The same things were measured in two ways. Each way mixes the same 12 hidden numbers, adds some noise and spreads widely along 7 directions of its own, which tell nothing about the thing.
In the rows, zero is written as 128.
Some things both ways: the first way, then the second way.
[145 112 135 153 134  81 138 127 101  95 112 108 122 145 114  98 133 106
 130 151 138  89]
[ 75 137 138  89 115 135 125 100 108 114 123 116 129 160 116 123 133 112
 145 138]

[120  72 154 125 165 142 125  91  77 120 123 224 184 160 104 115 146 145
 114 119 129 156]
[103  74 115  98 122  81  74 101 142 210 156 120 140 128 145 129 124 129
 141 133]

[172 144 115 114 147 137 137 133 115 129  94 116 117 102 181 166 103 119
 171 114 137 116]
[124 130 120 127 127 165  68  91 125 146 101 130 154  88 125 204 163 132
 156 147]

[145 154 131 149 114  66 135 144 119 159 119  46 103 125 118  88 125 115
 142 132 180  80]
[136 109 206  95 142  77 113 167 111 134 166 119 111 137 112  78 141 113
 125 107]

[113 120 102 116 113 150 129 134 131 134 141 151 130 140 123 114 124 110
 114 155 116 107]
[ 36 198 163  95 105 132 134 104 121  80 105  95 116 132  71 115 156  96
 117 127]

[178 152 170 174 119  96 134 128  51 131  96  85 144 129 135 119 117  91
 145 162 140  63]
[ 68 139 118 115 138 119  98 101  99 104 114 115 117 163  80  97 180  92
 106 152]

[115 127 177  95 158  94  98  62  86  95 137  92 144 123  84 127 159  99
 121 108 142 151]
[136 115 147  94  59 144 117 109 183 170 113 115 130 137 162 163 114 103
 158 169]

[129 151 109 152  95 133 162 162 129 163 120 168 119 129 136 119 114 118
 133 158 127 105]
[ 60 138  87 131 110 124 133 110 116 124  70 136 121 146 112 140 141 112
 146 178]

[157  84 104 160 146 155 136  99  78 128 120 120 123 122 104  86 143 139
 128 108 146 102]
[183 124  79 185 149 133 112 109  46 132 101 193 133 159 143 134 164 173
 124  78]

[103 107 117 121 172 150 130 103 161 110 135  87  67  91 118 115 166 132
 131  92 123 151]
[110 143 170 126  97 105 156 133 134 124 110 152 128 151 136 107 131 121
 126 146]

[161 129  98 201  79 132 137 141 127 130 107 168 124 155 134 126 121 104
 108 142 137 100]
[148 150 147 152  79 195  99 148 148 116 114 107 116 154 117 179 169 161
 141 111]

[128 151 172  88  95  96  90 102  83 151 182 139 165 159  81 122 141  90
 105 123 137 118]
[100 196 147 139 106 108 146 154 117  84 117 123 112 144  91  91 162 108
 119 132]

[ 90  64 108 109 170 146 103  67 117  79 174 122 146 134 129 110 146 122
 109  74 100 165]
[134 110 142 152  82 146 118  94 172 145 107 105 159 169 139 189 133 157
 135 141]

[127 126 114 165  76 106 146 127  84 192 158 124 137 145 113  91 164 112
 110 110 201 120]
[ 78  87 127 106 164 101 100 120  91 141 154 130 140 123 124  87 135 108
 161 143]

[122 140 150  72 112 138  94  91  58 137 136  76 166 134 157 158 136 130
 108 122 190 129]
[ 84 128  99 162 162 110 119 108  88 130 102 149 111 141  93  90 162  89
 104 149]

[147 104 110 123 100 101 134 138 128 122 156 170 164 158 121 122 135  95
 111 136 106  85]
[ 90 155 200 103  88  99 153 154 136  99 128 104 105 160 102  95 137 105
 121 133]

[ 92 148  84 124 129 190 141 122 220 152  84  95  59 104 170 103 120 160
 130 131 164 139]
[139 165 180 198 111 134 149 119 163 133 112 150 130 127 113 119 135 164
 125 101]

[ 98 135 119 128 169 140 118 124 171  93 101 133  85  95 120 137 137 136
 138 129  91 185]
[ 74 152 156 173  51 131 142 133 186 134  63  97  93 160 108 162 145 125
 113 162]

[113 144 118 131 107 118 136 152 111 161 129 115 102 139 121 110 124 101
 126 162 162  92]
[ 72 149  79 104 135 128 142  87  94 115 106 142 162 119 146 139 124 109
 165 148]

[190 126 107 162 154 121 133 133 104 129  90 132 106 108 136 122 136  79
 168 128 109  79]
[100 107 113  57 168  98 127 133  68 125 127 146 128 127 128  73 161  70
 158 148]

[ 94 126 137 112 136 120 125 112 138 114 139 122 121 109  85 118 157 130
 116 128 120 162]
[ 70 146 144 129  80 123 116 115 144 133  95 112 102 147 114 128 142 102
 117 158]

[160  90 104 145 107  97 164 144  77 139 149  91 168 160 122 103 121  99
 103 138 166  60]
[ 92 130 223 115  80 112 165 131 144 128 129 124 133 152 142 104 120 122
 108 107]

[ 72 168 165 116 153 152 120 105 166 134  72  85 110 115 184 163 119 177
 111 113 177 191]
[ 43 153  61 127 111 139 104 104 141 147  63 127  97 170 111 159 148 115
 116 193]

[174 155 169 132 151 137  92  94  16 158 115 134 166 148 113 118 121 133
 126 104 163 152]
[112 108  89 191 187  88 129  96  95 150 132 159 170 133 124  94 144 131
 115 118]

[150  92 127 139 131 162 114  93  89 129 129 171 181 147 175 156 131 150
 112  76 139 138]
[ 93 155 183 210 128  87 152 106 138  95 152 110 171 153 107 113 125 152
  89 107]

[106  96 113  70 174 132 122 121 204  46 104 111  94 124 152 115  94 155
 144 160  82 115]
[185 105 132 142 152 133  90  76 111 159 156 156 171 134 142 143 140 159
 140  94]

[103 140 124 108 153  82 133 136 173  83 113 106 109 121 121 113  89 130
 147 153  98 137]
[ 56 139  82 113 162 113 106 131  72 112 107 119 111 155  84  95 177 100
 122 135]

[110 129 137  72 115 115  98 127  85 129 197 142 178 172  86 119 125 157
  73 115 122 178]
[106 177 193 155  75 129 161 137 116  91  93 132 109 169 114 146 131 157
 107 102]

[105 155 182 142 149  97 120 114 107 104  96  34  76 101 134 125 140 137
 146 148 172 135]
[114  75  80 170 134 111 125  72 124 166 123 156 175 156 165 127 120 120
 143 177]

[113 147 128 150 111  81 137 155 137 162 133  61  99 133 128  85 125  92
 136 153 157  81]
[105 102 145 160 142  81 129 124 142 143 144 124 150 143 134  92 142 129
 125 137]

[ 90 152 163  69 132 137  79  75  91 160 185 134 183 148 120 138 142 126
  92  70 140 203]
[149 115 141 156 116  96 128 163 132 140 121 141 113 151 136 107 148 136
 133 137]

Other things, the second way, with their names:
<70>: [113  98  98  99 136 139 118  98  96 132 123 112 153 153 132 149 133 118
 164 125]
<9>: [106 119 134 171 112 114 116 108 160 159 110 141 126 147 129 130 138 139
 119 157]
<302>: [124 151 157 164 101 122 113 183  79  78 118 115  73 126 103  93 176  98
 119 110]
<482>: [161 116 137 127  76 155 105  99 143 149  97 131 132 140 157 202 115 133
 154 155]
<554>: [ 52 167  94 148  99 154 135 112 141 129  50 106 115 154 107 164 180 122
 119 136]
<636>: [108 162 129  93 142 129 134 104  46 102 125 168 145 144 119 110 143 131
 143  94]
<141>: [132 109 173 125  88 118 125 148 164 172 100 133  99 149 109 131 144 116
 122 151]
<362>: [ 75 129 106 123 105 124 129 105 146 148  70 124 105 182 133 161 133 130
 120 166]
<442>: [ 93 141 163 114 116 137 139 100 115 109 114 120 150 139 122 167 109 128
 141 135]
<309>: [141 158  98 165 115 155  96  93 125 137 100 159 143 111 130 186 133 149
 133 144]
<151>: [109 191 131  89 151 145 118 144  49  80 120 163 101 112 121 103 156 112
 131  98]
<642>: [104 157 169 144  64 166 173 120 146 117  77 142 142 113 144 170 131 148
 177 127]
<457>: [ 75 135 108 121 104 122 110 114 134 139  96 110 108 181 104 138 150 103
  99 162]
<549>: [116 117 121 121 126 117 153 112 103 134 110 141 145 146 160 126 135 116
 144 122]
<479>: [142 138 168 176 112 107 115 161 131 132 107 135 106 116 110 148 132 129
 108 132]
<562>: [119 111 158 134 110  75 166 102 114 124 139 130 193 127 171 114 112  98
 131 135]
<503>: [108 152 128 210 101  89 190  89 153 115 102 131 185 157 136 134 104 143
 126 140]
<33>: [132 122 171 122  95 122 116 125 139 137 113 117 120 144 113 141 143 129
 139 129]
<274>: [ 92 132 134 135 142  89 158 146  80 101 123 138 135 151 128  84 152 103
 131 135]
<234>: [141 112 168 136 121 102 134 117 126 130 156 117 162 129 124 116 123 133
 171 116]
<433>: [142 125 151 210 150 115 128 124 159 131 124 134 136 134  96  99 154 132
 119 138]
<56>: [ 41 145 124 135 112  87 139 130 131 130  81 118 119 173  99 135 147 107
  83 174]
<661>: [ 69 131 132  89 170  72  93 130  72  98 149 129 125 134  76  52 165  73
 122 165]
<561>: [152 188 107 151  97 154 108  77 101  91 112 152 159 137 137 178 142 194
 162  96]
<678>: [132 108 177 120 105 107 131 157 119 138 119 132 101 150 131 104 148 106
 115 125]
<506>: [172 126 219 130 100 139 119 134 140 124 171 104 161 116 165 159 134 146
 123  72]
<22>: [100 131 121 139 127 122 113  72 107 132 109 132 161 140 143 173 133 146
 128 126]
<247>: [105 105 175 180 104  80 136 134 185 166 132 103 147 118 128 119 132 111
 110 141]
<644>: [ 74 136 163  96 107  94 134 106 131 147 111 130 136 116 130 131 117 112
 150 146]
<211>: [103 124 118 167 128 119  75 120  95 152 123 159 123 135 151 151 152 179
 118 116]
<285>: [135 130 131 101  79 139 110  81 160 162 117 101 154 125 147 174 123  92
 151 151]
<632>: [ 64 185 190 220 137  91 127 112 118  93 120 128 166 104  86 122 179 161
  86  97]
<92>: [114 139 133 124 119  87 176 132  86 111 114 156 156 159 149 100 149 119
 130 123]
<77>: [ 69 122 102 103  97 125 118 151 118 126  79 131 102 179 130 146 154 110
 125 192]
<257>: [105 122 152 129 122 107 157 154 145 145 110 117 119 154 122 107 140 102
 121 135]
<495>: [116 122 153  81 112 100 145 112 143 172 106 151 118 159 112  99 134  95
 129 151]
<460>: [121 138 122 133  69 153 119 100 164 147  91 109 147 143 130 179 153 121
 145 152]
<467>: [110 103 104 110 138  83 109  88 118 142 163 125 180 134 156 103 112  98
 146 159]
<287>: [130  90 208 151 145  66 147 123 102 112 169 122 141 130 126  61 114 107
 124 103]
<228>: [ 93 142 190 108  92  94 142 125 144 120 133 121 130 156 113  95 131 113
 122 143]
<317>: [125 135 116 138 125 121 159 110 120 136 128 162 163 134 154 122 107 127
 164 144]
<185>: [160  79 170 122 123 113  75 177 119 175 116 133  61 134 110 116 165 125
 136 120]
<208>: [131 145 109 140 150 149  89  93  73  92 150 138 172 116 131 150 139 165
 173 102]
<437>: [ 98 116 180 134 111  95 123 133 140 133 120 125  99 167 100  72 157 112
 107 139]
<127>: [131 117 141 247 103 118  98 115 191 157 121 119 153 137 119 178 139 192
 124 145]
<198>: [171 137 149 148  79 146 115 180  87 116  96 149  76 142 144 140 166 142
 141 101]
<650>: [ 99 133 252 145  81  98 156  76 203 121 163  93 197 144 117 120  95 128
 120 142]
<529>: [ 91  78 147  66  83  85 100 140 145 191  90 122  86 166 117 122 156  92
 131 182]
<662>: [ 97 138 148 187 115 107 136 126 120 108 121 140 149 143 124 109 165 160
 129 121]
<368>: [123 138  92 103  62 149 119 153 123 159  60 149  82 171 129 147 169 114
 144 157]
<62>: [102  95  96  74 138 107 113 136 107 141 119 115 116 159 126  94 170  88
 163 155]
<72>: [108 198 100 168 138 172 109 135  79  70  93 107 107 136  79 156 198 146
 133  84]
<103>: [168 153 199 171  80 124 131  83 154 129 141 130 192 112 156 200  95 174
 132  99]
<130>: [100 133 160  85  87 125  70 162 117 126 140 114 121 117 132 150 150 116
 132 158]
<279>: [109 150 189 146  92 136 153 114 135  74 133  95 143 138 130 129 128 123
 144 115]
<470>: [112 155  74 237 164 122  61  77  86 101 146 126 178 120 113 178 154 190
 118 111]
<353>: [124 159 130 154 122 130 108  74 142 151 105 141 136 114 121 156 123 126
 119 126]
<487>: [175 146 166 163 108 132 147 125 143 123 126 138 134 137 144 153  96 148
 149 118]

Some of these things the first way, each followed by its name:
[139 130 139  89 211 113 110 108  80  76 124 101  95 119 126 134 122  92
 158 121 107 170]	<642>
[136  98 118 107 121 148 135 116 124 118 121 134 142 146 164 129 112 173
 121 123 162 114]	<636>
[ 99 176  99  91  33 124 132 166 151 210 157 139 174 151 145 119 109 154
  93 151 177 140]	<185>
[174 121 102 165 114 115 152 136 100 140  96  92 137 120 155 135 123 101
 138 128 159  65]	<678>
[122 121 100  58 111 136 121 194 166 151 201 180 139 144 128 134 105 143
 131 140  76 150]	<632>
[133 116 122 168 130 111 149 129 109 148 125  70  80 122 103  82 171  94
 125 136 169  81]	<9>
[125 155 109 129  79 135 112 154 114 188 121 121 174 166 174 127  90 127
 112 153 178 120]	<554>
[117 178 144  70 128  93 116 150 129 113 118 120 156 129 133 140  77 135
 135 170  91 140]	<287>
[141 143 155 131 160 126 122 109  78 167 110 110 115 111 114 108 154 152
 145  96 178 164]	<644>
[ 50 136 157  76 132 108 118 127 154 112 149  89 113 126 162 152 103 158
 129 130 148 151]	<470>
[159 132  96 102 112 111 164 115 120 146 121 111 150 108 152 161 106 117
 140  94 162  79]	<479>
[108  92 130  98 145 140 120  92 112 108 178 163 188 139 154 177 145 127
  93  54 108 183]	<77>
[123 163 156 156 137 155  92  97 103 149  95 151 102 113 137 116 142 162
 151 107 152 191]	<234>
[120 131 130 115 125 120 120 159 117 137 159 140 128 140 108 130 123 145
 109 128 112 142]	<56>
[118 110 125 129 111 131 143 110 165 113 112 142 128 118 138 131 132 143
 133 131 143 123]	<368>
[135 152 102  72 114 146 143 143 160 139 116 156 160 143 157 175  85 126
  99 137 125 113]	<151>
[173 135 145 158 155 127 105 109  81 131  90 113 127 112 170 161 140 128
 154  86 153 138]	<274>
[ 68 164 143  85 119 107 113 166 184 119 167 163  99 147 106 118 111 142
 117 158  84 187]	<127>
[167 165 131 126  84 105 112 106  82 176 127 136 165 160 106 114 135 119
  98 109 181 108]	<487>
[123 140 173 143 111 106 125 119  56 179 140  77 149 126 132 104 150 141
 132 119 198 128]	<529>
[ 88  63 100  83 111 133 164 104 165 116 173 162 168 159 158  97 111 101
 117 136 114  49]	<561>
[152 145 158  74 142 143  87  79  49 150 140 150 174 145  65 114 150 134
  98 113 147 158]	<353>
[142 151 146 158 123 152 157 103 147 152  84 134 128  77 183 159 124 146
 165  91 136 122]	<661>
[ 83 158 178 109 129  67 116 121 142 116 158 114 104 117  32  88 139 115
 128 154 101 145]	<467>
[ 93 142 122 152 114 150 114 133 168 126 109 103  59  95 124 112 135 139
 149 155 134 138]	<460>
[175 156 170 105 131 119 107 127  83 130 109 147 150 158 104 105 116 139
 126 167 128 110]	<495>
[163 144 143 144 220 110  75  84  86  67  65  94  88 109 126 136 115 103
 175 105 108 166]	<72>
[108  45  81  75 130 187 118  87 125 120 186 171 152 132 142 142 154 156
 105  71 136 135]	<103>
[121 183 170  87 146 101 104 127 120  98 113 124 122 116  93 148 110 151
 128 147  97 180]	<482>
